There are 3 nested groupings, the coarsest first. Each group lies inside one group of the grouping before and may be the whole of it. The rows also spread widely along 8 directions, which tell nothing about the answers.
In the rows, 128 means zero.
Some rows, each with its group in each grouping after it:
[161 124 161  94 114 122 114 108 142 145 106 147 153 133 117 118 128 113
 140 124 120 120 139 124 125 124 124 167 141 111 182 140 116  89 142 119] | K_456 nefus K_71
[129 136 151  71 121 122 101 117 131 133  91 101 147 150 152 141 151 101
 152 118 143 111 133 145  93 131 137 151 133 133 149 137 116  85 137 127] | K_456 muz K_248
[145 134 184 131 118 125 138 124 139 142 125 122 174 135  98 100 156 109
 129 179 101  82 118 117 140 141 125 166 150 122 157 141  99 106 101  99] | K_427 Tev K_641
[120 150 184  89  93 129 116  99 115 126 105  74 167 136 166 138 160 117
 155 143 131 124 138 129  99 149 125 159 141 144 166 147 112  84 128 108] | K_456 zem K_742
[147 131 148 126 117 131 111 123 147 168 151 170 156 138 139 117 109 131
 144  68 148 131 155 140 159  90 141 139  90 115 191 152 132 133 150 141] | K_427 Tev K_573
[147 127 139  79 137 125 101  99 120 133  94 120 114 141 118 137 125  97
 143 134 124 114 116 139  90 141 114 156 153 129 139 133 133  61 145 134] | K_427 vikeb K_714
[137 118 150 128 137 121 103 121 121 137 131 156 121 144  82 107 124 111
 146 146 113 107 149 117 143 106 120 169 142 124 176 155 137 103 154 125] | K_427 Lan K_239
[146 117 185 122 105 130 101 106 130 135 125 134 154 128 127 101 143 133
 148 135 138 115 144 150 142 113  99 159 140 119 186 118 121  92 136 129] | K_427 Lan K_900
[132 158 154 127 108 133 117 109 116 155 144 116 157 135 161 134 137 124
 150 101 142 137 152 125 136 129 131 137 108 141 171 156 140 122 139 131] | K_427 Lan K_685
[113 140 152  84 115 121 122 140 134 133 107 106 141 154 131 142 136 103
 151 125 131 102 139 132 111 111 148 166 117 134 157 171 108 108 138 111] | K_456 zem K_325
[147 131 143 166 131 131 136 103 132 146 144 162  94 134  63 118 110 104
 125 130 106 122 143  89 153 117  95 149 138 108 166 146 136 113 142 141] | K_427 Tev K_171
[105 170 135 137 133 132 131 127 122 139 131  96 126 151 144 149 156  98
 150 123 146 118 145 122 130 132 127 121 108 139 122 146 125 130 129 127] | K_427 vikeb K_532
[150 145 154 115 132 136  75  87 106 152 124 138 177 127 153 100 173 120
 156 124 129 150 159  97 140 156 135 130 159 127 174 122 143  95 173 135] | K_456 kamud K_282
[147 125 181  62  96 121 118 132 157 136  86 102 184 141 164 128 151 117
 143 111 153  94 122 169 101 122 137 163 121 116 164 124  87  94 107 112] | K_456 muz K_287
[143 145 156 105 110 121 129 116 136 147 122 128 155 139 131 134 132 113
 144 118 121 121 147 115 127 126 135 161 126 125 178 164 118 109 138 109] | K_456 nefus K_467
[125 125 143 126 145 135  85 101 122 132 115 139 107 141 110 113 145  98
 148 134 134 119 143 127 127 122 107 138 147 123 143 112 139  86 156 154] | K_427 Tev K_171
[153 150 137 134 118 132 129  92 116 156 140 137 118 132 117 141 109 116
 135 103 121 146 145  99 129 135 114 143 126 128 170 162 151 109 147 141] | K_427 Lan K_685
[183 136 125  77 129 120 133 124 149 167  97 148 151 142 119 138 113  97
 121  91 121 116 121 102 111 141 153 151 130 101 152 156 116 105 133 129] | K_456 kamud K_282
[154 194 143 122 116 135 144  69  93 157 124  75 157 125 160 161 153 100
 130 136 110 152 115  82  95 210 124 119 149 152 122 151 141  92 117 120] | K_427 vikeb K_714
[116 130 172 106 143 134  45  93  89 127 127 122 177 132 155  84 180 123
 182 162 131 128 158 144 135 138 127 147 163 155 180 118 148  71 178 123] | K_427 vikeb K_532
[172 137 148 114 118 129 115  98 130 164 140 161 157 125 129 118 107 128
 140  91 126 144 141 121 141 129 125 145 121 119 193 150 138 103 149 131] | K_427 vikeb K_532
[126 152 180 101 103 133 113 103 115 142 122  85 179 134 168 129 153 118
 152 139 129 117 127 141 110 145 134 151 133 151 163 148 120  90 120 113] | K_427 Tev K_573
[ 98 125 152 114 143 124  69 130 110 126 127 128 138 154 128 105 158 110
 173 145 140 105 161 148 137  98 135 155 134 145 162 141 140 101 170 131] | K_427 Lan K_900
[206 143 106 108 163 127  97  98 130 184 115 188 159 132 124 112 130  96
 117  87 124 145 126  84 128 171 158 114 140 104 132 121 150 110 154 161] | K_427 Lan K_239
[121 153 157 132 120 127 117 111 113 142 140 126 153 140 124 119 150 114
 153 135 116 131 163  91 143 132 137 150 133 136 176 166 129 120 157 115] | K_456 zem K_742
[129 145 143 134 138 128 130 122 133 135 120 122 116 144 105 130 150  97
 135 144 129 103 132 119 132 134 109 137 135 119 124 129 118 109 127 126] | K_427 vikeb K_714
[143 166 153 146 101 140 137 116 165 159 125 130 157 132 181 138 168 120
 134  66 182 143 160 129 156 128 116  98  89  94 136  96 106 152 120 149] | K_456 nefus K_71
[159 114 135  88 153 123  83 128 143 148 100 178 147 144 106  97 142 100
 140 116 127 113 142 115 132 122 149 148 144 102 156 124 121  98 170 139] | K_456 zem K_325
[165 165 141 104 113 135 130  93 130 164 120 115 160 129 173 150 131 115
 134  81 148 148 125 126 112 161 127 117 112 124 144 132 129 105 122 139] | K_427 vikeb K_532

New rows. What belongs after each?
[132 147 175 153  92 140 128  92 123 137 142 112 126 126 139 129 138 134
 142 115 146 139 153 129 145 122  83 137 120 124 175 127 132 111 129 139] | K_427 Lan K_685
[105 152 138  96 108 123 143 143 139 136 114 100 116 161 138 167 120 102
 148  95 144 111 146 130 110 101 144 156  93 133 150 183 112 125 135 120] | K_456 zem K_325
[137 128 149  98 124 125 105 132 143 143 110 139 150 145 131 119 144 112
 147 109 142 110 150 130 134 109 139 151 126 110 166 140 115 110 148 127] | K_456 kamud K_282
[120 139 130  74 133 123 104 118 132 127  84 105 112 156 139 153 141  89
 153 119 141 112 139 136  90 124 133 152 132 130 132 143 123  83 149 131] | K_456 nefus K_467
[ 92 175 164 163 113 138 145 120 125 131 135  72 138 146 147 141 183 102
 143 155 141 106 139 117 135 143 113 122 119 140 113 133 112 132 103 120] | K_427 Tev K_641
[138 158 146 127 119 142 102  96 122 151 124 114 147 133 177 133 160 117
 146  94 165 145 149 131 129 145 119 110 116 128 137 109 139 113 141 156] | K_427 Lan K_685
[203 140 181 110  91 138 147  87 172 154  82 127 170 113 155 123 165 114
 104 109 148 126 112 123 118 179  89 123 146  75 132  63  85  92  88 137] | K_456 nefus K_467
[114 113 136  64 152 117  77 122 110 115  81 105  99 160 108 136 131  84
 160 157 126  90 125 152  80 115 129 174 157 144 135 145 136  53 157 135] | K_427 Lan K_900
[191 138 120  80 112 114 155 113 156 171 109 161 129 139 107 160  70 102
 117  68 113 132 127 103 108 126 144 166 110 103 178 186 123 107 133 123] | K_456 nefus K_467
[132 162 137 147 130 129 123 110 112 156 159 138 146 138 127 127 131 116
 150 112 123 140 157 101 154 129 134 134 115 139 171 169 144 130 154 122] | K_427 vikeb K_532
[110 169 148 144 135 134 120 101 115 124 108  89 121 144 131 138 192  87
 147 166 129 124 150  91 121 161 110 124 154 132 111 117 122 105 137 127] | K_456 nefus K_71
[191 138 155 104 105 115 162 119 158 168 117 158 167 130  94 129 104 109
 116 117  98 115 122  95 133 136 138 173 130 100 185 171 102 114 114 101] | K_456 nefus K_71
[133 130 159  93 102 128 129 117 149 130  95 112 116 143 135 149 126 110
 137 102 150 116 136 140 107 115 110 152 117 108 154 134 107  95 128 135] | K_456 zem K_742
[138 124 172  97 119 131  87 107 132 133 105 131 160 134 145 105 163 117
 153 126 143 122 150 134 128 128 123 148 143 116 168 112 115  90 152 132] | K_456 zem K_742
[169 169 132 124 102 131 174  81 126 154 108  94  91 132 121 184 103  98
 106 106 120 142 107  89  88 172  97 134 128 120 123 153 132  96  99 142] | K_427 Lan K_239
[144 149 155 109 100 126 121 118 145 161 133 143 174 136 162 133 130 129
 152  76 149 139 161 133 145 108 144 144  96 120 191 156 122 130 145 123] | K_456 nefus K_71
[152 135 186  79  75 128 150 103 158 129  76  81 139 130 154 158 137 114
 131 121 146 111 115 156  88 137  93 162 130 109 152 118  87  75  92 119] | K_456 nefus K_71
[155 122 159  89 113 125 116 109 136 151 114 135 145 134 117 127 103 113
 139 115 119 112 122 139 112 118 128 169 131 125 180 156 124  83 130 127] | K_427 Tev K_171
[129 154 159  86 110 119 138 144 133 152 127 101 186 146 154 141 128 114
 150 118 129 100 126 148 119 122 160 162 101 146 166 183 108 119 113  94] | K_427 vikeb K_532
[132 141 170 116 110 132 117  93 127 124 101 104 129 134 129 132 158 107
 146 152 128 124 141 121 115 141  96 153 152 123 155 120 115  81 134 123] | K_456 nefus K_71
[115 162 162 127 116 137  98  77  88 128 123  77 132 134 159 139 166 113
 158 149 133 144 144 119 107 160 105 133 153 156 144 130 150  81 145 136] | K_427 Lan K_900
[133 125 156  93 119 118 107 128 123 141 123 135 155 145 109 116 123 116
 155 133 109 109 152 116 132 103 145 183 138 131 202 183 124 101 157 103] | K_456 kamud K_282
[142 116 184  93 116 131  71 113 129 149 130 147 201 130 160  84 151 137
 162 121 142 115 146 165 142 110 143 157 129 132 200 127 124  92 152 124] | K_427 Tev K_573
[161 137 177 108 112 126 123 120 153 147 102 132 188 131 136 107 172 111
 135 142 129 105 132 125 137 145 129 149 143 105 155 111  92 106 114 111] | K_456 nefus K_71
[133 124 172 106  99 131 122  99 133 124 112 109 105 132 127 141 117 124
 145 119 144 119 131 162 111 111  78 160 129 121 170 129 122  75 129 133] | K_427 vikeb K_714
[124 131 169 111  95 133 122 116 149 131 114 120 126 139 149 137 137 124
 147  92 163 124 155 146 130 102 106 144 107 107 169 126 109 111 136 138] | K_456 zem K_742
[123 134 151  93 111 124 132 133 160 127  89 105 117 152 140 153 145  99
 141 112 156  98 137 151 108 109 114 151 114 111 132 126  98 104 119 128] | K_456 nefus K_467
[137 135 154 107 122 126 118 109 119 133 113 110 121 140 113 135 128 104
 140 144 119 108 129 125 109 131 112 163 144 134 153 150 130  85 132 127] | K_427 Lan K_685
[155 121 122  69 154 121  81 114 118 148  99 145 132 147 116 124 118  93
 147 121 119 113 127 127  99 130 152 161 146 133 151 154 146  75 164 141] | K_427 Lan K_685
[165 114 172 120 123 126 104 129 149 154 122 166 177 132 118  85 150 124
 133 130 135 101 136 138 156 120 126 152 134 102 170 112 110 114 127 127] | K_427 Lan K_239
[112 156 168 116  92 128 132 114 118 135 129  80 140 143 159 154 134 122
 154 119 143 121 142 145 115 119 117 152 109 149 164 163 128 108 121 120] | K_427 Lan K_900
[144 137 153 109 103 119 152 122 152 142 112 131 121 143 104 149 110 106
 133 115 123 112 137 120 123 109 117 169 117 109 171 164 108 110 124 114] | K_456 nefus K_71
[ 93 135 152  97 119 128  90 145 132 135 127 110 147 156 171 134 145 120
 173  94 175 106 162 178 132  78 144 147  87 144 164 151 129 123 150 136] | K_427 Lan K_685
[125 148 126 135 149 134 112 133 146 143 119 137 119 149 135 129 157  97
 142 101 163 115 146 134 144 120 121 109 107 110 114 108 121 130 139 151] | K_427 vikeb K_532
[123 123 144 113 137 130 127 151 173 133  87 121 110 154 120 132 156  83
 127 119 165  73 119 159 123 107 115 128 111  95  93  91  91 116 102 151] | K_427 Tev K_171
[ 96 111 183 101 116 123 108 152 140 107 101  94 131 155 117 116 160 108
 158 170 145  62 135 177 122  88 111 178 130 131 149 129  97  94 117 113] | K_427 Lan K_685
[196 150 127 115 110 131 141  97 143 183 132 162 141 126 137 145  89 119
 116  52 136 153 130 106 128 140 131 129 102 106 166 151 141 122 133 153] | K_427 Lan K_685
[ 80 157 173 138 110 135 112 114 108 112 122  68 131 148 145 132 190 110
 164 165 139 112 163 118 131 127 104 144 143 144 148 136 119 108 139 114] | K_456 kamud K_282
[ 62 113 204 117 118 134  54 102  89  90 126  82 137 144 134  92 181 127
 194 205 129  96 161 172 126  95  95 182 166 168 191 131 134  58 164 111] | K_427 Tev K_641
[140 153 145  86 133 134  86 100 112 143  98 103 169 140 167 126 177 101
 153 129 136 130 141 110 107 164 147 131 153 135 141 127 130  88 152 130] | K_456 kamud K_282
[190 127 138 101 139 137  79  91 139 166 102 173 165 125 145  98 155 114
 134  87 144 147 144 107 137 152 130 118 150  90 157  90 133  93 165 159] | K_456 kamud K_282
[157 144 177 102 101 127 125  88 118 142 114 114 164 125 127 123 141 117
 137 145 105 132 133  97 112 160 120 163 156 127 180 150 117  83 134 110] | K_456 zem K_742
[118 131 175 109 122 136  84 101 128 116  92 105 140 138 150 113 190 109
 160 152 152 117 151 145 121 134 100 139 154 121 144  87 114  79 145 133] | K_456 nefus K_71
[167 147 196 108 104 132 123  88 114 139  99  90 198 119 134 104 189 113
 131 190  96 113 117  91 113 194 115 157 191 126 158 118 102  73 109  96] | K_456 kamud K_282
[122 138 143  75 129 122  85 130 118 150 131 129 171 147 164 128 121 121
 173  93 143 122 151 160 123 103 164 156 102 152 188 177 139 104 163 119] | K_427 vikeb K_532
[153 151 144 131 141 116 132 123 124 155 132 145 167 144  86 110 153  93
 129 157  88 108 138  71 143 153 150 154 151 124 158 166 117 123 134 101] | K_456 muz K_248
[161 132 154 100 113 119 126 121 129 160 132 144 161 136 114 124 102 119
 138 113 112 115 133 123 129 118 143 175 123 129 192 180 130 106 135 115] | K_427 Lan K_685
[127 149 164 119 104 130 117 111 136 141 122 118 154 137 156 131 154 120
 154 111 148 132 157 130 137 120 121 142 117 123 170 134 117 115 140 125] | K_456 nefus K_71
[139 143 155 102 127 126  98  97 116 138 108 123 153 137 132 122 155 105
 154 145 117 130 147 109 118 144 130 154 155 133 166 141 129  84 155 119] | K_456 nefus K_71
[167 152 115 137 158 134 117  82 113 147 104 141  98 137  83 129 152  80
 120 144 102 141 135  47 120 179 110 124 180 105 119 122 143  90 157 147] | K_456 kamud K_282
[113 156 160 133 126 131 117 114 113 134 133 102 147 139 137 125 165 110
 153 150 131 114 142 126 133 139 118 139 134 141 143 139 125 108 134 115] | K_427 vikeb K_714
[100 146 162 103 133 134  83 109 108 120 108  84 149 143 164 123 186 106
 167 156 149 110 138 154 111 142 120 135 144 150 129 114 126  83 142 126] | K_427 vikeb K_714
[ 98 131 157 140 128 124 126 107 101 103 115  90  63 152  70 141 133  95
 146 190 106  99 139 112 109 118  80 177 160 142 145 157 134  78 136 121] | K_427 Lan K_239
[ 94 136 118  70 158 117  71 163 121 142 117 125 152 171 154 131 142  94
 177 106 154  92 155 161 119  87 189 153  98 156 145 177 138 119 169 131] | K_427 Lan K_685
[152 129 185  88 118 125  88 116 132 142 104 122 213 134 154  90 188 117
 150 149 130 104 133 139 127 150 142 152 154 126 169 111 102  92 129 108] | K_456 muz K_248
[139 158 164 137 100 138 138 107 142 146 131 110 146 128 163 140 145 125
 138  95 161 133 140 141 139 134  99 118 102 115 149 116 114 122 113 136] | K_427 vikeb K_532
[163 137 140  68 131 121 109 120 146 155  90 136 168 142 143 130 140  97
 141 110 131 115 127 127 107 141 155 152 133 115 149 138 113  94 138 124] | K_456 nefus K_71
[140 133 158 103 102 122 147 152 165 149 113 127 154 147 129 135 131 114
 134  97 146  95 140 137 138  97 136 158 101 101 165 152  93 134 114 116] | K_456 kamud K_282
[ 87 158 147 160 139 136  95  99  92 120 146 106 108 143 127 125 170 109
 166 154 135 131 167 114 144 129 100 127 140 149 144 135 150 107 166 132] | K_427 vikeb K_714
[178 135 149 111 108 115 151 112 145 158 126 160 142 135  89 132  95 113
 124 114  97 122 136  94 134 124 128 177 131 108 195 181 118 109 132 107] | K_456 nefus K_467
[142 133 142 121 152 134  90 111 132 147 114 144 150 140 128 101 166  98
 141 135 134 110 133 123 134 142 134 127 145 118 130 106 127 100 145 144] | K_427 Tev K_641
[123 153 177 165 109 138 118 103 124 139 151 123 155 126 145 108 170 133
 149 132 147 131 159 130 166 130  94 126 124 123 163 113 123 124 134 126] | K_427 vikeb K_714
[130 127 145 136 150 123 119 123 121 126 124 140 108 145  61 111 136  94
 141 174 100  95 136 106 139 125 109 163 156 123 151 148 125  96 144 115] | K_427 vikeb K_532
[140 139 172 108 124 126  92 117 116 152 141 135 203 131 148  93 155 129
 161 137 124 118 146 137 147 131 146 152 134 142 191 148 127 105 146 105] | K_427 vikeb K_532
[152 155 148 108 101 120 158 134 148 163 125 116 155 142 142 156 112 112
 128  90 139 113 125 133 122 123 142 148  94 122 151 168 113 133 103 121] | K_427 Lan K_900
[ 76 143 198 150 113 133 111 120 106  96 118  66 140 145 115 105 211 109
 164 217 119  89 157 114 141 129  92 162 171 142 152 126 103  98 129  95] | K_456 kamud K_282
[174 127 165  98 103 134 111 100 151 155 114 146 159 120 161 122 126 133
 135  77 161 134 129 163 129 126 105 135 115 101 170 103 118  93 129 145] | K_427 vikeb K_714
[132 129 173 116  95 117 161 118 131 123 114  93 101 143  83 151 103 110
 131 158 107  92 118 133 106 113  90 189 138 128 166 172 111  86 104 107] | K_427 Lan K_900
[155 131 143 151 120 125 132 120 144 158 148 172 120 137  96 121 106 122
 132  93 135 126 154 115 164  98 112 144 109 103 177 147 133 134 143 143] | K_427 Lan K_900
[ 86 157 170 160 118 131 119 130 120 127 153 103 147 144 139 117 178 121
 162 150 145 109 163 137 162 112 112 136 115 141 152 139 119 134 135 112] | K_427 vikeb K_714
[133 136 191 142 109 139 130 100 134 124 109  95 136 129 121 114 175 109
 129 173 127  99 119 129 125 151  81 142 157 116 131  92 100  86  99 126] | K_427 Tev K_573
[156 142 150 179 133 142  90  85 118 169 173 190 155 121 125  85 144 135
 146  97 132 161 175  93 189 126 117 113 128 115 192 120 156 131 176 153] | K_427 Tev K_573
[ 68 103 175  92 135 121  66 147 116  97 117 107 126 160 120 104 151 117
 191 168 144  77 160 191 130  63 117 185 132 152 185 148 122  80 165 110] | K_427 vikeb K_532
[143 124 171 121 127 135 102 107 135 139 113 132 150 134 123 100 159 111
 139 147 131 104 129 136 133 134 111 143 148 116 149 103 114  89 129 134] | K_427 Tev K_573
[152 136 124 104 136 123 118 126 141 158 126 156 129 144 119 134 103 107
 140  83 138 123 138 132 132 110 137 143 105 116 164 157 133 114 149 137] | K_427 vikeb K_532
